There are 3 nested groupings, the coarsest first. Each group lies inside one group of the grouping before and may be the whole of it. The rows also spread widely along 11 directions, which tell nothing about the answers.
Some rows, each with its group in each grouping after it:
2.5; 10.9; -0.7; -9.5; -18.6; -12.6; 3.0; -15.4; 4.4; -25.4; 11.3; -16.9; -13.2; 14.8; -3.0; 1.6; 0.9; -34.9; -20.4; 12.4 | j396 j550 Beris
17.1; -31.6; 3.5; 11.8; -23.2; 9.2; 8.6; -2.2; 33.3; 15.6; -7.5; -3.6; 35.6; -34.8; -5.9; 4.2; -10.5; 0.3; 14.2; 9.0 | j797 j966 guno
-17.4; 2.9; 27.1; -14.4; 26.2; -7.5; -16.6; 5.8; -13.5; -9.1; -2.7; -10.0; -22.7; 10.0; 4.1; -5.1; 6.0; -8.4; -38.0; -1.3 | j396 j956 vefe
25.8; 31.2; -6.7; -7.9; -10.8; -38.3; 8.5; -6.4; 10.7; 12.2; 15.1; -13.0; 10.6; -5.4; -9.0; -16.0; -29.7; -15.9; -9.3; 24.3 | j797 j765 nep
-25.7; 17.8; 4.1; -7.4; 17.4; -1.9; -22.3; 4.5; -18.8; 17.5; 2.0; -7.6; -33.6; -5.4; -3.1; 5.1; 15.7; 0.4; -10.7; -1.2 | j396 j956 neru
22.3; -0.9; 41.2; 15.6; -8.9; 10.4; -4.7; 15.2; -15.6; 9.7; 2.1; -11.3; 20.3; -26.1; 10.0; 3.5; -16.7; 11.8; -23.1; -6.4 | j797 j966 Lipup
10.0; -9.0; 25.2; -8.0; 23.4; -15.0; 4.0; -2.0; 10.2; -2.6; -15.4; -4.2; 9.0; 0.4; 30.1; -23.3; 0.4; -33.1; -17.7; 2.5 | j797 j765 nesan
22.1; 6.1; 7.1; -18.6; -6.4; -12.7; -3.9; 0.4; -3.6; -11.0; 22.9; -11.2; -13.9; 17.0; -0.8; 9.4; -12.3; -32.1; -5.6; 4.6 | j797 j438 Rer
29.3; 17.2; -23.4; -6.2; -17.0; -24.8; 9.4; -14.3; -8.6; -36.4; 22.1; -1.6; -0.7; 17.8; 13.3; -7.3; 1.3; -40.8; -4.4; 6.4 | j128 j408 Vinom
26.1; -13.8; 4.4; -33.2; 8.1; -24.7; -4.5; 2.2; 19.4; 21.7; -12.2; -7.1; -1.2; -7.2; 6.0; -24.7; -9.4; -24.1; -3.7; 15.3 | j128 j217 Gage
0.4; 30.7; 29.9; -5.2; 4.2; -3.2; -11.0; -2.1; -17.8; 24.8; -2.6; -6.5; -28.3; 10.7; 18.7; 8.4; -13.6; -8.3; 7.3; -11.5 | j396 j550 Dit
-21.1; -0.3; -0.4; 8.9; -14.1; 30.5; -0.4; -11.2; 1.5; -0.9; 1.2; 24.6; 0.8; 1.4; 4.4; 30.9; -4.6; -3.6; 37.6; -29.2 | j128 j217 lov
12.9; -9.2; -4.2; -1.6; -16.8; 11.3; -4.4; 15.3; 3.0; 4.1; 9.9; 5.8; 3.5; 8.9; -5.5; -18.7; 10.4; 22.2; -2.9; -7.9 | j797 j765 peb
19.3; -23.7; 14.3; 18.0; -18.8; 5.0; 2.1; 2.7; 2.3; -23.5; 10.7; -21.9; 29.3; -19.0; 3.9; 9.9; -5.0; 1.8; -17.2; 4.2 | j396 j956 kiz
28.5; -22.1; 5.2; -9.7; -15.7; -7.0; -11.0; 6.2; 19.2; -8.2; 12.0; -8.9; 28.8; -5.3; -15.8; 6.4; -31.1; 4.6; 3.7; 0.4 | j128 j698 ropod
22.0; 41.8; 17.7; -2.7; -13.8; -30.6; 3.9; -1.6; -18.9; -0.2; 3.9; 6.0; -3.3; -4.8; 21.7; -3.1; -27.0; -11.6; -18.7; -1.7 | j396 j119 gena
25.7; 4.5; 1.7; 5.4; 11.5; -22.9; -2.3; 9.0; -3.4; 20.5; -10.8; 28.5; 42.5; -37.4; 14.3; -8.5; -28.8; 17.1; -0.3; -10.1 | j797 j765 nep
-12.4; 11.5; -8.9; -1.5; -2.4; -1.7; -4.2; -8.5; 7.6; 19.8; 2.0; -4.5; -11.1; -5.3; -9.2; -13.0; 13.1; -2.7; -5.6; 6.7 | j128 j408 Vinom
18.6; -21.9; -30.0; 3.5; 12.9; -11.7; -11.9; 6.4; 0.5; 0.4; -3.4; 15.3; 27.3; -29.4; 9.4; -15.6; 11.0; 28.4; 9.2; -2.8 | j396 j956 vefe
-18.0; -8.6; -14.0; 0.2; -20.1; 15.8; 11.5; -7.2; 20.3; -5.2; -1.8; 13.0; -3.1; 8.1; -1.5; -13.1; 27.8; -7.2; -7.5; -2.1 | j797 j765 peb
-12.1; 5.1; 15.5; -11.6; -7.2; 2.6; 2.4; -6.2; -13.5; -13.7; 0.6; 2.3; -8.7; -14.7; 2.3; 19.0; 8.5; -45.0; -45.9; 10.8 | j797 j966 guno
-7.0; 28.1; -37.4; -3.1; 37.1; -18.8; -23.4; -6.0; -21.3; 1.7; 24.5; -10.2; -6.8; -5.9; -7.3; -24.7; 21.7; 10.4; 7.0; 12.8 | j128 j698 ropod
36.0; -5.8; 4.6; -10.3; -9.5; -14.2; -21.0; 14.8; -19.9; -12.4; 18.1; 0.5; 17.5; -7.7; -9.6; 24.2; -33.4; 13.3; -11.8; -4.9 | j396 j550 Dit
3.9; 18.5; -3.8; 3.3; 9.0; 7.4; -22.9; 13.7; -18.7; 11.6; 28.4; -28.0; -26.8; 22.4; -11.9; -9.1; 13.3; 19.8; 19.9; -1.3 | j797 j966 Lipup
-0.7; -11.8; 12.4; -9.5; 7.8; -2.9; -8.9; -9.0; 11.5; -12.7; -4.2; -8.1; -4.4; 12.4; 5.9; 19.3; -12.8; -24.7; 15.2; -6.9 | j396 j550 Beris
17.1; -4.7; -1.6; -8.6; -12.3; -5.9; -6.6; 6.0; -7.6; -4.5; 13.6; 0.2; 15.8; -23.6; -12.6; 17.2; -7.8; -17.3; -36.0; 11.9 | j797 j765 nesan
-13.2; -25.2; 8.6; 24.0; -0.4; 23.4; 7.3; -10.2; 27.4; -4.5; 0.9; -17.5; 20.4; -14.6; -2.5; 7.1; 11.3; -1.9; 19.3; 4.9 | j797 j966 Lipup
-11.2; -9.7; 30.5; 2.3; -1.3; 24.8; -3.9; 5.4; 8.4; -1.9; 5.3; -21.7; -18.7; 26.6; -1.8; -1.7; 11.1; -8.1; -3.3; -5.9 | j797 j765 nesan
22.0; 9.0; -4.8; 9.8; 6.3; -2.1; -8.9; 11.4; -29.7; -6.6; 18.5; -1.2; 8.3; -10.2; 9.9; -12.8; 9.9; 11.0; -3.7; -1.9 | j797 j966 guno
-29.3; 28.9; -20.4; -13.9; -15.0; 10.3; -12.7; -6.3; -13.6; -4.7; 19.5; 19.4; -30.0; 20.6; -22.3; 21.8; -1.5; -3.0; 8.5; -13.4 | j128 j217 lov

New rows, each followed by its group in each grouping:
-10.7; -5.5; 42.9; -8.9; 14.5; 6.0; -0.7; 6.4; -3.9; 9.0; -24.3; 5.0; -12.9; 4.7; 24.7; -19.4; 7.3; -17.5; -24.3; -12.7 | j797 j966 guno
7.0; 10.3; -1.2; 4.3; -13.0; -2.1; 0.3; 5.5; -14.5; 0.8; 10.0; 17.5; 10.9; -22.4; 1.0; -18.8; 9.8; 13.3; -35.7; 0.8 | j797 j438 Rer
33.8; 37.0; -7.6; -16.0; -16.8; -30.2; -7.1; 4.3; -21.9; 26.9; 2.2; 18.1; -6.8; -3.3; 13.8; -15.0; -20.1; -5.4; -3.2; -9.7 | j128 j408 Vinom
17.2; 0.8; 24.3; 0.6; 2.3; -4.3; -14.6; 15.4; -17.4; 0.9; 5.5; -25.9; -7.6; 2.6; 10.4; -14.6; 2.4; 7.6; -19.4; -4.1 | j396 j956 kiz
4.4; -8.0; 30.1; -5.6; 11.8; 5.0; -11.7; 6.9; 7.5; 3.2; 14.4; -34.3; -7.6; 9.6; -9.4; 12.7; -13.8; -20.8; -5.6; 10.0 | j797 j765 nesan
-22.8; 22.0; -26.3; 10.0; -6.5; 1.6; -4.8; -9.2; -3.0; -6.3; 15.6; 2.4; 3.2; -6.5; -16.7; -26.9; 22.2; 22.3; -13.6; 5.1 | j128 j698 ropod
-32.5; 12.0; -4.7; 10.2; -15.7; 6.0; 9.7; -21.5; 34.0; 17.2; -8.7; 2.2; 10.1; -13.2; -11.0; -24.6; 4.1; 9.6; 2.4; 5.9 | j128 j698 ropod
-2.0; 1.1; -12.4; 21.6; -12.0; 6.4; -7.3; -2.8; -9.5; -32.4; 30.5; -19.2; 10.6; -3.1; -11.4; 17.5; 3.1; 9.7; -2.8; 4.6 | j396 j956 kiz
18.1; -18.4; -7.9; -7.6; 7.7; 2.2; -10.9; 2.8; -3.0; -9.7; 9.5; 7.7; 14.3; -4.1; 0.4; 17.7; -12.7; -5.1; 23.8; -12.4 | j128 j217 lov
-5.0; 41.0; -25.7; -1.9; -7.3; -13.0; -19.8; 1.1; -27.3; -3.4; 24.5; 11.2; -18.9; 8.6; -11.0; 15.8; -11.9; 19.4; 10.6; -9.0 | j396 j956 vefe
-29.1; 9.5; -4.7; 3.9; 27.1; 2.5; -11.6; -2.1; -8.9; -5.9; 4.0; -0.5; -7.1; -5.9; -4.5; -7.5; 21.9; 1.6; -11.9; 1.9 | j797 j966 Lipup
18.8; 14.8; 18.4; 17.1; 9.8; -9.1; -0.1; -4.0; -27.3; -25.4; 21.4; -5.0; 28.8; -25.8; 12.1; 30.9; -25.4; -26.3; -13.9; 6.2 | j797 j966 guno
-15.3; -6.5; -16.9; 19.1; -12.0; 1.5; -6.4; -1.2; 19.3; -17.2; 13.3; -4.9; 22.7; -2.8; -23.6; 1.1; -8.2; 36.8; 11.8; -1.9 | j396 j956 kiz
-13.6; 19.5; -29.0; 0.3; -8.6; -9.1; -4.7; 3.1; 0.6; 10.4; -2.1; 40.1; 14.6; -10.4; -15.2; -15.8; -3.1; 35.0; -4.0; -11.6 | j797 j765 nep
-20.5; -4.5; -7.1; -7.3; 3.8; -3.1; -16.8; -7.1; 1.9; 1.1; -1.6; 13.9; 5.6; -31.7; -14.9; 45.5; -16.1; -10.4; -8.1; 2.2 | j396 j956 vefe
-0.9; -30.0; 10.4; 5.4; 11.9; 5.5; -10.8; 0.4; 20.1; -14.1; 2.1; -13.9; 13.0; 4.8; -2.3; 19.3; -14.4; 4.1; 24.4; -6.6 | j396 j956 vefe
4.7; -18.5; 18.0; -2.7; 34.5; -4.8; -33.6; 20.3; -5.9; 16.9; -8.4; 8.5; 17.2; -17.5; 1.6; 21.7; -32.5; 32.7; 18.5; -23.5 | j396 j956 vefe
36.6; 18.2; -0.1; -10.6; 1.5; -2.3; -14.7; 14.6; -45.2; 9.9; 17.9; 3.7; -16.8; 5.1; 20.1; -10.7; 3.8; 0.5; 6.6; -16.8 | j128 j217 lov
-3.3; -0.3; -12.0; -21.5; 8.5; -4.5; -9.4; -8.2; 6.4; -5.9; 2.5; -5.2; -27.8; 33.1; 9.0; -23.1; 23.5; -23.0; 17.0; -5.9 | j128 j698 ropod
9.4; -18.9; -14.5; -16.0; -32.4; 9.4; 4.5; -6.8; 20.4; 2.8; -0.9; 7.5; -5.1; -4.6; -3.5; 1.7; 9.8; -24.2; 7.7; 5.1 | j128 j217 Gage
4.0; -30.8; 16.6; 15.2; 16.2; 14.4; 13.6; -4.3; 23.6; 3.8; -23.2; 9.7; 31.5; -20.9; 34.4; -14.7; 12.1; -10.5; 7.0; -11.1 | j797 j765 peb
-27.3; -12.2; 8.6; 0.3; 23.5; 15.9; -13.7; 6.8; 4.8; 5.4; -3.7; 11.2; 5.4; -11.0; -7.8; 5.9; 8.5; 10.1; -12.9; -8.1 | j797 j765 peb
13.3; -9.6; -21.7; 1.7; -2.3; -12.2; -3.0; -3.4; 26.0; 17.7; -3.0; -6.0; 4.3; 0.9; 3.6; -18.5; -1.5; 17.4; 44.0; 1.8 | j396 j956 vefe
12.2; -20.6; -3.5; -17.3; -35.0; 0.2; -1.2; 2.7; 26.0; 2.7; -3.7; -10.0; -15.6; 25.9; -13.0; -27.0; 12.7; 6.2; -6.4; 5.4 | j396 j550 Dit
9.6; -18.4; 12.1; 7.0; -13.2; 27.1; 1.9; -6.0; 2.0; 2.1; 5.7; -19.5; 1.6; -11.7; 12.4; 5.5; 22.2; -22.8; 3.6; -2.0 | j128 j698 ropod
28.8; 14.3; 9.7; -25.3; 16.5; -37.2; -23.4; 10.2; -17.0; -2.5; 11.5; -21.3; -11.0; 7.5; -3.9; -10.1; -21.8; -9.0; -21.3; 10.0 | j396 j550 Beris
-19.4; 40.8; -16.1; 1.3; -1.6; -21.5; -14.7; -3.0; -11.1; 7.8; 12.6; 7.4; -9.9; -6.2; -13.0; 6.4; -16.6; 19.8; 3.8; -0.3 | j396 j956 neru
-0.4; 9.2; 14.4; -4.6; -5.9; -5.6; 3.7; -6.6; 0.5; -8.1; -2.3; 12.8; 1.8; 1.2; 11.5; 18.9; -18.9; -30.2; 3.9; -8.9 | j797 j966 guno
